The rows come from 4 hidden closed curves, with some noise, and rows from the same curve form a group. Each curve winds through 4 dimensions. The rows are also pushed far along 2 directions, which tell nothing about the answers.
(in the rows, 128 means zero)
Known rows, each followed by its group:
[130 104 126 141 124 126 111 148  69  99  92 113 138 149 136 106  96 140
 180 108] => Z_563
[132 134 140 128 124 115 125 131 153 146 148 129 138 133 122 127 154 134
 138 130] => Z_563
[127 119 121 139 116 136 126 117 145 124 125 124 119 138 133 119 131 128
 136 127] => Z_149
[103 162 121 126 158 159 145  93 198 174 155 155  98 102 149 173 164  90
  47 140] => Z_563
[108 119 116 159 159 173  97 140  94 117  73 122 126 162 173 126 104 106
 123  87] => Z_268
[116 154 107 120 132 158 158 101 221 167 164 134 111 118 135 145 171 100
  77 128] => Z_563
[157  95 145 122  94  76 106 156  59  87 120 105 158 136  95  92 103 172
 218 139] => Z_149
[162 109 126 118 124 113 140 156  77  98 102 111 135 153 121  97  71 144
 160 108] => Z_292
[113 138 118 138 139 151 114 132 132 134 118 121 138 134 138 134 136 110
 121 118] => Z_268
[170 133 140  94  82  81 162 123 176 130 187 127 138 103  69 118 158 167
 120 167] => Z_149
[119 133 107 126 157 171 145 126 150 139 104 125 112 140 159 126 109  96
  96 103] => Z_292
[137 125 110 142 137 150 122 144 110 112 110 120 127 157 139 127 104 120
 106 103] => Z_268
[142 121 113 137 108 121 132 136 123 108 128 111 123 146 114 114 113 137
 141 128] => Z_149
[142 111 127  95 103 108 141 112 142 112 151 125 135  98 107 112 139 152
 151 149] => Z_563
[101 144 128 126 144 138 127 116 135 148 131 134 128 105 136 143 138 106
 125 134] => Z_149
[ 95 134 124 148 154 165 120 123 138 146  94 130 117 133 166 132 124  96
 125 110] => Z_292
[130 128 129 119 136 130 138 109 141 130 140 146 111 114 133 144 131 124
  90 138] => Z_563
[ 91 173 110 125 145 163 141 104 212 175 163 132 129 101 128 158 178  86
  78 142] => Z_268
[139 133 127 109 132 133 145 135 151 134 127 118 141 125 117 114 121 125
 127 127] => Z_268
[100 151 127 143 138 148 156 114 171 165 125 137 103 120 142 137 130 100
 108 134] => Z_292
[114 153 112 129 131 143 145 127 154 145 144 123 130 120 122 137 138 107
 104 130] => Z_563
[142 136 116 120 128 132 147 146 117 118 127 119 131 138 114 126 105 126
 113 117] => Z_292
[122 127 112 139 149 163 111 133 108 114 105 128 129 149 154 138 122 114
  94  96] => Z_292
[149 116 140 149 112  98 137 161  58 102  99 124 120 151 116 107  68 149
 164 120] => Z_292
[138 135 133 121 120 107 153 124 140 135 146 135 115 116 114 130 122 131
 120 146] => Z_268
[144 100 134 110 119 110 127 116 107 101 123 133 123 115 126 118 118 152
 141 136] => Z_563
[141 126 137 119 132 122 148 134 123 128 115 124 127 126 123 113 101 132
 132 130] => Z_268
[121 106 112 176 126 134  98 168  22  70  65 102 130 178 137 111  51 126
 174 105] => Z_149
[153 120 138 121 105  89 145 129 122 121 151 131 118 126 105 126 124 151
 135 145] => Z_268
[114 123 109 156 134 156 123 120 131 121 104 124 105 152 156 128 113 107
 120 111] => Z_149
[138 115 122 119 134 143 113 135 121 117 115 120 143 139 139 115 131 134
 135 107] => Z_292
[101 150 136 152 127 142 134 119 155 143 129 142 117 111 124 145 140 121
  90 146] => Z_149

New rows. What belongs after each?
[132 132 129 147 123 130 139 127 136 130 129 139 105 142 135 133 127 135
 104 121] => Z_292
[139 137 124  91 102  91 139 124 152 136 180 112 154  99  84 120 157 138
 169 161] => Z_149
[106 132 133 149 138 130 119 122 114 136 123 134 119 129 140 141 129 117
 135 132] => Z_268
[167 130 137  67  97  77 161 115 170 141 195 128 141  92  79 121 164 158
 141 163] => Z_149
[105 124 117 155 137 160 120 114 149 133 106 127 107 140 159 132 128 107
 118 117] => Z_149
[158 117 147  95 110  94 141 139 142 130 138 117 154 115  96  93 131 156
 165 145] => Z_268
[140 123 120 107 126 110 135 134  92 115 137 120 130 125 117 128 108 129
 150 128] => Z_149
[146 132 120 118 133 139 141 141 136 123 123 118 137 139 123 118 116 126
 112 116] => Z_268
[150 111 122 110 108 107 135 125 137 118 146 114 132 134 114 109 132 142
 160 134] => Z_149
[111 135 122 160 140 157 134 124 126 124 103 140  97 140 151 142 109 113
  78 116] => Z_149
[118 135 102 141 122 138 131 129 134 122 129 108 126 141 123 126 121 107
 133 127] => Z_149
[131 128 125 120 133 140 120 133 146 132 122 117 151 132 130 114 137 127
 136 122] => Z_268
[ 86 133 130 168 165 161 108 136  57 122  72 141 110 132 166 153  86  99
 112 108] => Z_149
[129 153 139  78 103  96 152  95 221 173 206 131 150  70  83 132 203 135
 136 178] => Z_149
[135 147 126 127 122 120 137 135 147 143 154 127 133 133 111 136 142 125
 116 130] => Z_563
[ 96 133 124 168 162 168 108 131 117 144  91 137 110 158 175 142 117  96
 112  97] => Z_563
[105 144 126 150 139 145 149 123 143 152 107 133 101 131 149 130 112 105
 121 122] => Z_292
[134 136 131 122 122 110 154 118 149 142 148 137 109 119 117 136 126 128
 112 145] => Z_268
[134 137 125 115 141 147 144 131 153 138 118 122 135 128 129 119 117 113
 114 124] => Z_268
[145 115 138 116 111 111 117 131 133 125 136 122 147 129 116 111 151 153
 157 128] => Z_292
[163 107 144  96 108  94 134 116 147 121 156 138 126 114 108 117 147 163
 136 146] => Z_563
[120 128 131 136 128 135 141 113 173 151 126 139 109 129 146 123 143 125
 122 126] => Z_292
[172 119 143 104  89  73 164 147 125 120 150 116 135 126  83  95 109 164
 173 147] => Z_292
[ 91 138 105 162 175 176 124 134  63 119  78 137  94 144 174 160  74  81
  87  96] => Z_149
[139 125 148 142 104  94 120 160  59  94 115 122 144 126  96 121  90 158
 151 142] => Z_149
[144 123 113 128 131 138 126 140 122 114 123 121 132 153 128 122 118 132
 111 109] => Z_268
[138 111 109 132 119 124 127 135 106 105 121 110 125 150 128 114 102 130
 156 119] => Z_149
[134 118 133 122 132 114 123 132  76 101 115 132 123 117 125 135  99 137
 126 132] => Z_563
[108 144 128 117 134 128 131 118 141 149 145 133 130 102 125 141 146 112
 129 143] => Z_149
[166 130 138  75  93  88 138 123 198 141 189 109 176 104  74  98 185 161
 160 158] => Z_268
[153 140 116  96 110 123 149 115 214 148 182 121 141 119 102 124 177 136
  98 140] => Z_268
[139 128 141 126 105 107 124 131 146 134 153 130 141 122 109 126 161 152
 139 138] => Z_292
[152 132 128 118 108 101 144 140 104 109 145 124 129 125  94 127 108 144
 124 141] => Z_149
[169  97 146 129 109  85 125 160  33  80 105 129 130 142 109 111  72 173
 159 123] => Z_149
[148 132 141 126 123 102 127 143 125 134 148 132 137 136 109 133 134 142
 130 133] => Z_563
[126 118 124 134 116 130 124 119 149 124 129 123 123 134 130 117 137 131
 142 133] => Z_149
[131 130 130 122 139 128 135 116 130 127 135 145 108 118 133 145 127 126
  92 135] => Z_563
[ 97 142 114 130 136 160 135 101 186 158 136 129 122 114 147 135 161 100
 112 127] => Z_563
[171  92 139 113 109 100 102 158  64  83 110 109 162 151 114  94 106 174
 182 109] => Z_292
[101 161 126 134 131 141 159 111 187 172 144 136 107 110 133 140 145  99
 102 143] => Z_292
[126 124 109 153 140 154 111 137 111 114 110 126 116 161 151 137 118 117
 102 100] => Z_268
[ 75 131 112 161 162 183 108 115 104 131  79 131 109 130 180 144 107  85
 116 106] => Z_563
[ 92 172 106 107 136 155 155  92 212 171 173 132 127  79 120 155 176  87
  80 155] => Z_563
[123 133 104 122 130 143 141 107 181 143 147 122 115 128 136 128 149 104
 117 130] => Z_149
